The rows of a group lie close to one hidden flat surface of 5 dimensions, which passes through zero. Surfaces can cross.
Some rows, each with its group after it:
[-15   6  21  -6  -4 -27 -20  11 -22 -21  18] -> (0)
[-11  19  14  17 -24   8 -13   1   4 -10  16] -> (1)
[ -6 -10  -5  -8  26   7 -17  -5   1  12 -18] -> (0)
[  0   0  16 -13   4 -12   3  -2   7  -9  -6] -> (2)
[ -6  20  24  -4 -44   4 -19 -19 -14  -2  47] -> (4)
[  3 -32 -18 -26  56  -1  -1  -4   5  20 -38] -> (1)
[-25  28  18  32 -10  -3 -37  19  -5   7  43] -> (1)
[-31  12  30  -8  -9 -32 -57  11 -41 -29  24] -> (0)
[ 17   5 -20 -19   0  26  23 -15   6  10 -15] -> (3)
[ -5   0 -17  23  23  44  -9  -9  29  40  -8] -> (2)
[  9 -16 -13 -24   5  -5   6 -11 -15  -7 -20] -> (2)
[  4   6   4   8 -13 -13  17  14   0 -12  10] -> (4)
[ -7  -3 -10  -1  10  12 -18  -4  -4   8 -11] -> (0)
[ 16 -17 -26 -59  46  -1  19  -6 -16  -2 -40] -> (3)
[ 28  -6   0 -25 -31  18  26 -35   2  10  14] -> (4)
[-26   2  21  13  23  -7 -23  17  14 -11  -4] -> (1)
[ 18  19  -8  33 -53 -13  45  24  -5 -16  42] -> (2)
[ 7  5 -5 -2 -1  6 17  1  5  2  3] -> (3)
[-11   3 -33  36  10  43 -20   0   7  40   7] -> (2)
[  2   8  -4   5 -12  24  -5 -17   6  12  -1] -> (2)
[  3   3  -8   2  -6  23  -1 -14   8  14  -4] -> (1)
[  7 -10 -35   6  13  -4  15  16 -14 -10 -28] -> (0)
[ 8 10 -7 -1  7 11 24  8 12  4  4] -> (3)
[  9 -11  20  -4  13 -31  30  21  12  -4  24] -> (4)
[-12   7   0   9   4   0 -17   6  -3  -2  -2] -> (4)
[  6  24  -5  -9 -15  15   9   0  -9  -4  14] -> (3)
[  5   7  -2  -3 -24  17   5 -20   5  -9 -10] -> (1)
[-20  -8  10   4  44 -20 -20  25   5   1  -3] -> (1)
[-1 -5 -3 -3  7  6 -8 -6  1  5 -8] -> (3)
[ -6  11   0  18 -11  22  -9  -6  13  16  10] -> (2)
[  5   6   1 -19 -13  -7   2  -5 -21 -17   2] -> (3)
[-15  15 -21  31   0  28 -21   3   7   4 -28] -> (4)
[ -3   2 -22  31  16  -3  12  32   6   3  -5] -> (0)
[-12  -7   6  12  46  29 -19  -2  38  49  10] -> (4)
[-15  -7 -16   7  39  41 -34 -15  19  42 -25] -> (0)

New rows, each followed by its group:
[-29   3  17   9  33 -27 -44  29 -15   4  23] -> (1)
[ -7  -1  14   2  11 -27   5  23   1 -20   5] -> (1)
[  1   2 -12  20  12  16   7   6  18  16  -3] -> (0)
[-9  4 22 12 21 -8  4 16 33  6  7] -> (2)
[-19 -13  16  26   3 -15 -26   4   4   2   5] -> (3)
[-11  12 -15  20  -6   9 -12   9 -12  -1   0] -> (0)
[-14  34   6  -9 -14  15 -28  -1 -26  -7  24] -> (3)
[  9  -5 -23 -23 -30   3  -9 -22 -45 -15  -9] -> (2)
[  0 -31  18  54 -53 -15 -18 -22  15   4  -1] -> (3)
[ 16  17  -6  45 -41  32  34  -5  39  21  21] -> (3)
[ 15  -4  16 -44 -30  13  -3 -51  -8   1  -3] -> (0)
[  8  -8  -1  -3 -18  -6  10  -6  -5  -7  -4] -> (3)
[ -3 -10  16  60 -37   0  -3  -3  31  14  16] -> (3)
[ -7  -1  -2  14  17 -18   1  27  -1  -7   1] -> (0)
[-15  34 -29  35 -52 -12 -18  22 -43 -61 -43] -> (4)
[ 11   3  -2   1 -21 -26  26  15 -10 -26  -1] -> (4)
[ 25  -4  -9  20   4 -31  52  38   7  16  36] -> (1)
[-19  28 -24  51 -21  14 -16  23  -4 -21 -32] -> (4)
[-17   6  18   7   4  -4 -11   9  13 -21  -6] -> (1)
[ -2 -10  15 -19  25 -13   1  -1   8  -4 -17] -> (2)
[ 16  -2   4 -12 -27  10  48 -15  29 -42 -36] -> (1)
[  1   1 -19  24   9  -6  16  29   4  -4  -4] -> (0)
[-1  0  9  7  8 11  5 -2 25 19  8] -> (0)
[ 19 -22 -41 -20  21  51  -4 -42   4  57 -32] -> (1)
[ 15  -1   1  -3  -4  10  26  -9  21   7 -11] -> (2)
[ 16 -21 -19  -6  26  -7  35   9  15   1 -33] -> (4)
[ 11  -7 -30  13   8  -1  27  16   0  -1 -19] -> (0)
[  3 -14   7 -24  13  22 -11 -31   7  33  13] -> (4)
[ -7   2  17  14  12 -11   6  20  17 -10   2] -> (1)
[-21   2 -27  53  43  47 -22  17  33  57   9] -> (2)
[ 32  27 -26 -67  31   0  73  23 -16 -21  -4] -> (3)
[  0   0   3   2 -35   1 -16 -19 -14  -7   3] -> (3)
[-12   3   9  10   4  -1 -19   1   0   1   6] -> (3)
[  3  -6  31 -46 -13  14 -26 -52  -2  10   3] -> (0)
[  3  11   1  -4 -13  -2   6   2  -8  -8   8] -> (3)
